There are 9 hidden switches. A switch that is on adds its own fixed numbers to the row, and there is some noise. The rows also spread widely along 12 directions, which tell nothing about the answers.
In the rows, zero is written as 128.
Some rows, each with its switches (1 for on, 0 for off) after it:
[ 88 106 145 139  98 127 152 152 134 140  68 147 117 161  82 118 130 125
 148 113 161 145 161 145 114 160 108  97 163 130 114] : 0 0 1 0 1 0 1 0 1
[106 120  91 155 102 137 115 117 108 169 103 138 133 149 118 195 131 174
 101 152 117 115 133 134 119 144 124 113  72 104 133] : 1 0 0 0 0 1 1 0 1
[165 131 113 143 125 149 119 126 100 143 116 111 116 131 116 128 118 144
 134 179 149  89 116 149 117 114 105 107 106 102 120] : 0 1 0 0 1 1 1 0 1
[ 48 145 130  99  92 100 144 102 168 157 117 142 130 146  75 139 134 136
 169 116 159 155 154 110 116 139 126 121 155 153 150] : 0 0 1 1 0 0 0 0 1
[135 104 167 135 192 101 120 139 146 203 110 147 149 143 151 152  99 118
 153 121  98  87 164  72 150 203 118 138 143 105 138] : 0 1 0 1 1 0 0 1 0
[157 132 109 141 129 131 113 114 129 103 127 100 130 130 138 137 164 150
 120 129 108 135 117 151 131 112 123 141 100 139 132] : 0 0 0 0 0 0 1 0 1
[141 142 202 127 110 171 170 133 158 123 120 129 110 104 143  71 103  37
 143 118 152  79 135 122 141 153 109 159 164  85 121] : 0 1 1 0 0 1 1 0 1
[123 162 127 145 167  92 143 172 110 135  92 147 122 138 145 117 114 192
 124 137 137 141 118 130 140 152 162 108 145 131 122] : 0 0 0 1 1 0 0 1 1
[134 126  75  58 140 112  82  65 147 118 160 103 153 167 110 169 119 127
 133 126 180 102 142 147 129 165 121 206 118 139 153] : 1 0 1 1 0 0 0 0 1
[119 122 121 115 101 161 140 110 123 130 100 118 125 166  82 191 114 106
 145  87 153 124 167 137 142 159  94 156 124 123 133] : 1 0 1 0 0 0 1 0 1
[121 180 141 137 118 167 127 130  80 121 125 130 126 109 145 200 120 129
 111 132 114 106 125 118 166 146 132 163  93 102 134] : 1 0 1 1 0 1 1 0 0
[177 120 127 134 165 140 124 156  90 152 121 125 103 129 152  46 104 109
 137 156 186  79 104 149 119 135 120 146 157 114 108] : 1 0 0 0 1 1 0 1 0
[122 160 143 141 139  99 148 120 166 137 126 124 124 127 132 105 142 147
 160 127 118 126 132 117 124 131 133 140 130 131 153] : 0 0 1 1 1 1 1 1 0
[143 112 136 132 175  88 153 159 183 147  89 157 125 183 140 124  77 146
 124  93 151 104 154 131 120 200 141 162 146 101 141] : 1 0 1 0 1 1 0 1 0
[100 139  75 120  96  91 152 105 181  94  71 114 134 199  39 178 105 184
 121 148 140 154 151 176 106 136 149  69 112 131 132] : 0 1 0 0 0 0 0 0 1
[ 44 109  88 123 103 123  96  78  72 113  91  81 153 123 141 110 195 106
 114 147 100 151 160 138 186 159 118  95 133 167 102] : 0 0 0 0 0 0 0 0 1
[168 109 100 155 169 110 114 120 120 137  99  88 144 142 112 134 137 167
 132 155 100 115 121 141 127 107 116  96 103 136 125] : 0 0 0 0 0 1 0 0 0
[152 124  89 158 135 176 107 143  25 111  91 103 125 130 156 134 139 138
  88 163 131  97 127 167 160 148 107 110 106 116  92] : 1 1 0 0 0 0 1 0 1
[122 138 144 127 127 135 130 135  99 112 107  96  99 138  74 120 154 100
 171  98 163 153 136 151 140  93  92 156 169 156 116] : 1 1 1 0 1 1 0 1 1
[104 167 174 117 142 133 144 155 112 145 119 153 105 113 165 153  93 103
 124  97 145 118 129  97 177 171 147 185 147 102 125] : 1 0 0 0 1 1 0 1 1
[ 80 133  73 134  86 100 152  68 173 121  91  96 141 142 119  83 146 145
 126 157 123 129 146 149 132 138 135  78 108 134 141] : 0 0 0 0 0 1 0 0 1
[107 145 156 134 107 164 151 125 112 139 116 131 117 108 151 109 123  85
 139 132 123 105 139 111 156 145 115 118 136 114 122] : 0 1 0 0 0 0 0 0 0
[122 150 158 111 136 103 166 125 216 147 125 149 126 150 109 148  77 123
 148 115 131 114 141 101 118 155 148 137 132 102 154] : 0 1 0 0 0 0 0 0 0
[136 126 113 117 151 123  81 163  94  94 129 134 120 144 145 124 136 152
  88 157 178 125  97 175 105 132 151 166 143 126  94] : 0 1 0 0 0 1 1 0 1
[ 35 140 161 115 130  69 147 171 157  97  53 141 141 157  58 131 116 133
 109 132 148 177 141 149 129 165 177  98 206 136  95] : 0 0 1 1 0 1 0 0 1
[148  98  54 107 160  93  80  78 135 113  97  79 161 197  93 203 125 179
 131 134 132 119 164 160 142 159 109 133  92 141 137] : 0 1 0 0 1 1 0 0 1
[121  99 131 113 159 124  86 107 104 124 109 105 162 154 133 165 127  94
 103 141 122  84 163 137 154 210 125 168 146 110 107] : 0 1 1 1 0 1 1 1 1

New rows. What belongs after each?
[104 141 143 150 115 180 148 117  69 184 106 132 118  88 199 101 118  82
 147 124 122  76 152  80 198 171  90 125 112 101 134] : 1 0 0 0 1 1 0 0 0
[163 139 102 125 142 126 113 118 131 104 122 120 123 165 124 173 126 172
 142 113 146 117 140 152 127 126 108 156  98 135 150] : 0 1 1 0 1 1 0 0 0
[157 139 108 121 133 148 122 101 133 140 122 120 139 150 148 160 117 140
 157 112 136 101 155 119 147 170 105 154  98 121 158] : 0 0 0 1 1 0 1 0 0
[125 130 168 125 134  90  97 142 160 123 120 126 136 123  77 205 130 136
  91 190  93 134  91 130 111 120 169 126 110  90 110] : 0 0 0 0 1 1 1 0 1
[143 141 161 150 170 121 125 171 106 126  98 140 143 129 133 162 100 143
  93 167 111  89 125 130 134 169 151 115 133  88 107] : 0 1 1 1 0 1 1 0 0
[139 125 153 174 194  89 148 146 135 183 102 115 140 115 151 129 134 157
 150 110  69 127 135  82 156 137 128 113 127 127 131] : 0 0 0 0 0 1 1 1 1
[115 148 160 136 136  93 155 113 200 160 118 124 131 116 131 131 123 132
 155 125  97 129 130  92 139 136 134 128 114 109 153] : 0 0 0 0 1 1 1 0 1
[120 148 152 126 101 154 142 135 143 126 123 144 107 128 125 148 119 106
 122 113 144 126 123 132 131 132 123 159 124 108 133] : 1 1 0 0 0 0 0 0 1
[ 60 199 164 124 124 114 157 151  78 123  87 125 119 113  78 195 106 128
 122 149 120 146 130 110 185 140 163 110 154 116 109] : 1 0 1 1 1 1 0 1 1
[141 131 143 150 147 120 127 170 131 118  99 148 122 139 164 137 136 162
 108 110 120 142 122 138 135 157 140 142 120 117 123] : 0 0 0 0 1 0 1 0 1
[ 86 145  96  91 100 107 103  89 155 104 138 116 130 143 109 158 136 127
  98 149 149 137 112 152 126 132 155 167 114 128 131] : 1 0 0 0 0 1 0 0 1
[110 135 130 106  99 154 109  95 111 130 139 109 120 113 117 123 133  90
 128 165 154 100 118 135 134 119 119 141 129 119 117] : 0 1 0 0 0 1 0 0 1
[126 139 107 121 143 148 121  73  80 149 109  75 153 124 116 221 117 125
 150 121  89 104 163  92 206 141 100 123  90 130 137] : 0 0 0 0 0 1 0 0 1
[128 139 112 179 140 114 185 123 157 168  76 137 141 145 152 145  98 193
 132 114  93  98 167 106 147 172 120  78  83 100 157] : 0 0 1 0 0 1 1 0 1
[106 109 141 126 100 135 149  98 164 168 118 131 127 133 116 107 133 101
 159 124 133 103 158 112 122 147  94 119 135 123 143] : 0 1 1 0 0 0 0 0 1
[117  76 120  97 110 146  59  89 110 135 122 111 149 160 104 199 147  86
 113 158 131 100 153 142 133 181 102 160 115 112 108] : 0 1 0 0 1 0 1 0 1
[168 167 164 149 155 131 163 158 140 122 116 125 101 114 141  95 122 148
 167 101 145 126 118 124 139  96 106 138 140 128 144] : 0 1 1 0 1 1 0 0 1
[ 65  99  92 120 115  97  94  89 121 121 102  94 154 147 112 119 175 116
 118 163 111 144 147 143 136 157 133 101 134 153 106] : 0 0 0 0 0 0 1 0 0
[143 139 119 166 144 109 138 143 127 131  84 108 129 135 110 132 131 173
 130 165 109 125 124 142 131 117 124  77 109 114 119] : 0 1 0 0 1 1 1 0 1
[ 86 169  55 127  73 160 103  60  33 125 145 100 114 108 167 141 172 152
 128 177 126 107 129 134 168 114 119 118  68 147 135] : 0 0 0 0 1 1 0 1 0
[ 92 143 158 127 113 120 132 140 141 151 124 167 112 117 168 116 113 119
  97 154 140 101 111 116 131 169 166 146 132  88 121] : 0 0 0 0 1 1 0 1 1
[131 134 137 123 154 122 122 134 100 130  99 106 133 138 103 175 122 130
 147 128 114 136 140 117 164 133 120 115 131 137 120] : 0 0 0 0 1 0 0 0 0
[127 130 130 143 128 152 108 131  78 165 148 148 118  95 191 124 153 132
 104 141 126  94 110 113 143 139 115 154 101 116 130] : 1 0 1 0 0 0 0 0 1
[ 93  96 146 127 143 130 127 133 113 125  69 104 144 148 113 135 145  92
 145  69 118 156 175 123 178 174 103 131 173 156 109] : 0 0 0 0 0 0 0 0 1
[115 173 143 107 144 126 128 132 118 110 128 127 131 120 128 145 100 114
 112 161 148  96 116 131 150 150 151 154 140 103 123] : 1 1 1 1 0 1 0 0 0
[ 64 135 131 104 123  96 165 117 179 157 113 141 124 150 109  81 109 122
 176 100 188 134 159 110 117 156 124 134 171 144 141] : 0 0 1 0 0 1 1 0 1
[107 124 109 169 175  81 120 140 116 118  81 113 151 141 152 141 153 187
 102 145  68 132 144 130 156 150 141  83 112 135 121] : 0 1 1 0 0 1 0 0 0
[109 112 141 132 107 121 121 159 138 122  87 151 116 148 105 118 124 135
 100 157 162 132 112 164 101 144 145 116 145 109 103] : 0 0 0 0 1 1 0 0 1
[128 118 107 110 183  91  93 127 107 174 144 111 131 147 103 151 125 148
 148 133 158 125 118 119 119 122 128 166 140 145 121] : 1 0 0 0 0 1 1 1 1
[116 146 167 150 128 108 182 122 178 145 116 130 115 114 146  81 143 117
 159  90 101 134 141 104 142 129 126 132 145 134 151] : 0 0 1 0 0 0 0 1 1
[102 162 141 110 121 130 172 113 115 105  90 105 119 138 112 110  88  84
 144 138 151 101 158 129 176 169 140 116 159 114 114] : 0 0 1 0 1 1 0 1 0
[154 124 101 123 176  92 118 107 115 127 115  86 142 132 140  93 138 150
 141 158 126 106 132 136 152 136 117 107 127 140 129] : 0 0 1 0 1 0 0 0 1
[ 58 100 130 140 118 103 124 135 118 128  64 129 144 151 101 145 146 132
 100 131 114 144 158 139 145 170 134  94 150 131 104] : 0 0 1 0 0 1 0 0 1
[ 78 117 153 138 123 104 148 141 168 196 104 193 127 153 141 182 105 164
 139 101 116 122 165  78 125 187 128 117 111 109 155] : 0 0 1 0 1 0 0 0 0
[ 74 161 135 137  90 129 156 120 128 166 122 157 115 117 119 160 120 160
 133 138 132 123 131 102 129 124 135 108 107 118 146] : 0 0 1 0 0 1 0 0 1
[ 99 144 132 136 125 116 130 135 120 122 112 139 119 115 168  99 148 147
 117 136 134 126 122 131 145 141 137 131 131 127 126] : 0 0 1 0 1 1 0 0 1
[166 137 132 161 108 172 165 125 114 136 112 107  98 123 132  45 146  98
 184 125 152 103 139 146 128 105  65 114 130 129 137] : 1 1 1 0 1 0 1 0 0
[118 102 127 116 150 109  93 119 115 156 105 102 137 150  65 185 139 139
 158 126 137 145 138 122 134 114 104 127 136 148 122] : 0 0 0 0 1 1 0 0 1
[ 91 146 162 169  78 158 140 147  79 143 117 143 106  80 142  97 176 121
 110 177 109 126 101 129 122 103 126  85 120 118 107] : 0 0 1 0 0 0 1 0 1
[131 123 110 164 149 119 161 136 117 151  88 133 133 135 170  79 118 163
 125 143 114  94 145 123 142 165 125  72 120 120 130] : 0 0 1 0 0 0 0 0 0
[153 124 132 129 151  99 136 134 166 109 103 122 126 164 124 148 128 140
 117  99 121 131 137 149 134 157 136 165 127 119 137] : 1 0 1 0 1 0 0 1 1
[146 107 117  84 162 119  74 108 110 163 165 128 131 150 126 173 125 135
 151 142 173  88 136 117 113 148 101 180 123 128 135] : 0 1 1 0 1 0 1 0 1
[102 119  67 155 134  86 142 131 131 133  68 115 124 159 132  46 150 199
 150 134 161 155 138 162 120 126 119  69 138 165 130] : 0 0 0 0 1 1 0 0 1
[146 137 124 158 160 102 145 164 138 110  83 145 126 151 161 148 134 200
 115  89 109 149 140 138 146 153 135 123 111 134 142] : 0 0 1 0 1 0 0 0 1
[ 74 157 162 128  68 139 157 104 151  96  83 124 134 120 111 151 142  95
 118 133 102 136 154 132 168 170 134 111 131 109 133] : 0 0 1 1 1 0 0 0 1
[107 169 144 127 124 126 143 140 109 149 121 139 127 109 119 133 103 145
 123 179 147  95 111 119 126 137 150 110 132 102 122] : 0 0 1 1 0 1 1 0 1
[ 70 136 174 152  60 152 152 143 138 100  88 136 109 117  97 110 172  92
 121 116 129 163 129 152 122 118 125 121 152 128 111] : 0 0 1 0 0 1 1 0 1
[131 107 147 173  86 140 158 120 167 142  92 136 115 137 141  83 153 115
 129 120 114 107 149 145 113 155 105 122 116 100 140] : 0 0 1 0 1 1 1 1 1
[109 157 120 140 125 141 171 120 119 145  96 128 118 134 154 135  94 126
 128 101 131 108 151 113 175 170 132 139 118 109 135] : 1 0 0 0 0 1 0 1 1
[ 97 152 151 120 120  93 110 115 169 112 138 114 138 118  80 159 160 118
 121 161 106 148 102 134 112 106 152 155 127 125 134] : 1 0 1 1 0 1 1 0 0
[ 98 176  68 139 120 132 161  99  91 103  92  99 133 126 180  92 113 165
 112 156 134 108 143 138 182 162 145  88 100 122 125] : 0 0 0 0 0 1 1 0 1
[151 130 119 144 107 134 116 134 136  70 100 111 108 164  79 147 162 153
 142 112 147 159 128 187 105  85 103 138 122 151 131] : 0 1 1 0 1 1 0 0 0
[125 167 155  67 179  95 111 123 128 135 172 125 126 112 153 116  69  83
 120 190 170  67 100 101 145 169 184 181 156  89 108] : 0 0 0 0 1 1 1 1 0
[189  73 110 134 140 112 121  92 201 170 134 114 136 165  99 116 147 150
 166 112 133 104 138 137  77 113  81 143 103 136 167] : 0 0 1 0 0 0 0 0 1
[119 166 134 138 146  94 174  98 176 187 137 106 122 103 107 112 127 152
 193 117 113 129 126  78 139  80 106 117 114 142 171] : 1 0 1 0 0 1 0 0 1
[102 147 146 129 136  90 126 143 120 146 120 129 110 122  91 141 137 140
 126 159 134 137 106 128 124 106 148 131 143 125 116] : 1 0 1 0 1 1 0 1 1
[125  96 151 133 149  95 112 108 177 156 122 116 151 123 117  80 150 105
 139 162 112 100 125 122 107 139 122 125 148 126 135] : 0 0 1 1 0 1 0 0 0
[ 75 122 107  97 106 111  90 113 116 125 128 140 129 154  92 184 139 151
 110 143 167 137 126 146 109 134 139 151 129 140 120] : 0 0 1 0 0 1 0 0 1
[129 138 155 121 140 113 140 102 165 162 147 129 131 106 166 117 131 114
 147 136 110  93 132  87 144 156 120 148 114 106 152] : 0 0 1 0 1 0 1 0 1
[103 126 114 136 124 134 100  97  83 140 137 103 135 122 125 159 184 133
 152 138  98 128 145 117 143 113  93 123 106 156 130] : 0 1 1 0 0 0 1 0 0
[177 118  57 134 183 117  99 133  87 136  81 111 146 189 126 168  99 220
 136 133 166 104 153 160 135 161 104 115 105 135 134] : 0 1 0 1 1 1 0 0 1
[ 67 118 155 137 113 113 111 172 111 114  89 156 125 139  95 119 167 136
 114 133 142 171 125 154 109 136 142 115 177 154 102] : 0 0 1 1 0 0 0 0 0
[167 101  93 110 180 124  84  93  97 154 148  96 139 150 142 138 127 128
 146 127 148  86 140 127 141 137 100 177 125 140 131] : 0 1 0 0 0 1 0 1 1
[ 63 153 116 120  82 163 141 115  97 118  92 137 118 150 125 181 115 122
 134 100 146 135 171 125 165 162 119 130 125 132 126] : 0 1 0 0 0 1 0 0 0
[158 149 140 141 156 141 153 124 106 142 113 120 124 119 183 117 100 115
 131 134 105  83 140 106 179 174 132 125 113 103 130] : 0 0 0 0 1 0 0 1 0
[ 45 156 120 154  43 158 153 125  85 135  79 142 108 122  90 161 143 148
 116 154 130 151 133 137 136 111 131  66 110 124 115] : 0 0 0 0 0 1 0 0 1
[ 72 145  86 122  92 120 118  71 127 107 115  99 132 119 162  96 178 134
 134 131 122 144 143 137 167 136 120 127 108 154 142] : 0 0 0 0 1 1 0 0 1
[172 122 175 191 184 128 117 199  84 141  93 136 126 103 151 160 145 165
  94 148  63 130  97 123 142 107 133  96 116 111 103] : 0 1 0 0 0 0 0 0 1
[146 113 140 114 122 125 108 101 138 150 139 107 122 130  97 140 143 104
 146 144 128 113 121 128 120 117 115 149 124 125 131] : 0 0 0 0 1 0 0 1 1
[ 89 133 159  97 129  95 115 126 204 146 131 152 139 159  77 185 105 120
 145 123 150 133 135 114  95 157 147 170 150 117 142] : 0 1 0 1 0 1 1 0 0
[103  95 137 145 142 111 120 140 139 141  89 142 139 157 121 164 141 145
 126  96 112 137 155 125 131 158 118 134 131 137 132] : 0 0 1 0 0 1 0 0 0
[ 93 111 112 142 131  89 113 126 122  82  69  97 151 144 101 131 158 145
  79 166 100 144 130 171 140 147 156  90 137 131  97] : 0 0 1 0 0 1 0 0 1
[151 128 169 135 122 163 142 124 124 129 108 101 123 105 113 109 123  74
 142 128 127 106 122 126 152 115 109 135 144 115 119] : 0 0 0 0 0 1 0 0 1
[105 167 155 139 128 140 167 151  95 127  92 131 111 127 108 172 110 132
 134 102 116 146 140 111 170 135 142 115 141 128 115] : 0 0 0 0 0 0 0 1 1
[ 98 124  98 132  87 131 149  79 154 168  89 134 134 181  90 174 117 158
 166  99 143 114 190 124 131 174  95 121 105 126 166] : 0 0 1 1 1 1 0 1 1
[ 87 170 118 139 152  87 131 118 111 159 126 127 140 114 135 159 141 179
 134 153  81 140 125  91 154 131 158 100 112 145 139] : 0 0 0 1 0 0 0 1 0
[124 155 172 135 119 136 181 128 165 121  99 122 119 121 127 118 110  83
 146 111 112 116 145 111 167 154 122 128 137 103 138] : 1 0 1 0 1 0 0 0 0
[215  79  90 137 147 135 101  94 141 164 115 112 153 162 121 131 116 159
 128 179 136  49 137 156  98 161  90 114  86  95 149] : 0 0 1 1 1 0 0 0 1
[131 107 156 161 102 141 111 144 138 163  99 159 134 136 118 177 143 142
 110 155  94 116 127 127 109 149 123 108  99  97 133] : 0 0 0 1 1 0 0 0 0
[114 113 135 139 126 121 135 142 151 148 113 155 117 151 125 117 131 131
 130 119 144 120 137 136 104 146 116 137 135 121 133] : 1 1 1 0 0 0 0 0 0
[134 129 175 137 169  94 152 167 154 172 105 156 121 132 133 130  98 140
 136 120 119 120 127  98 134 159 148 124 148 105 126] : 0 0 0 0 1 0 0 1 1
[143 157 114  99 102 162 184 107 150  96 113 119 112 156 126  74  71  93
 149 127 201  80 152 155 129 171 127 135 145 109 136] : 0 0 1 0 0 0 1 0 0
[162 116  84 139 138 131  81 115 122 112 121 120 148 157 147 164 142 174
  92 159 124 103 119 167 109 151 135 151  82 116 133] : 0 0 0 1 0 1 1 0 0
[123  83  75 126 114 112  99 123 128 173 118 147 128 177  82 146 129 176
 114 172 177 107 125 164  60 140 116 115 111 120 124] : 1 0 1 0 0 0 1 0 1
[108 170 129 164  89 139 157 131 106 126 105 119  95 115 111  97 144 128
 137 166 125 132 113 147 131  90 125  93 120 121 120] : 1 1 0 0 1 1 0 1 0
[112 164 122 163 107 140 157 102 106 164 109 110 121 108 143 112 162 149
 173 125  98 133 147 104 162 125 102  98 106 142 150] : 0 0 0 1 1 0 1 1 1
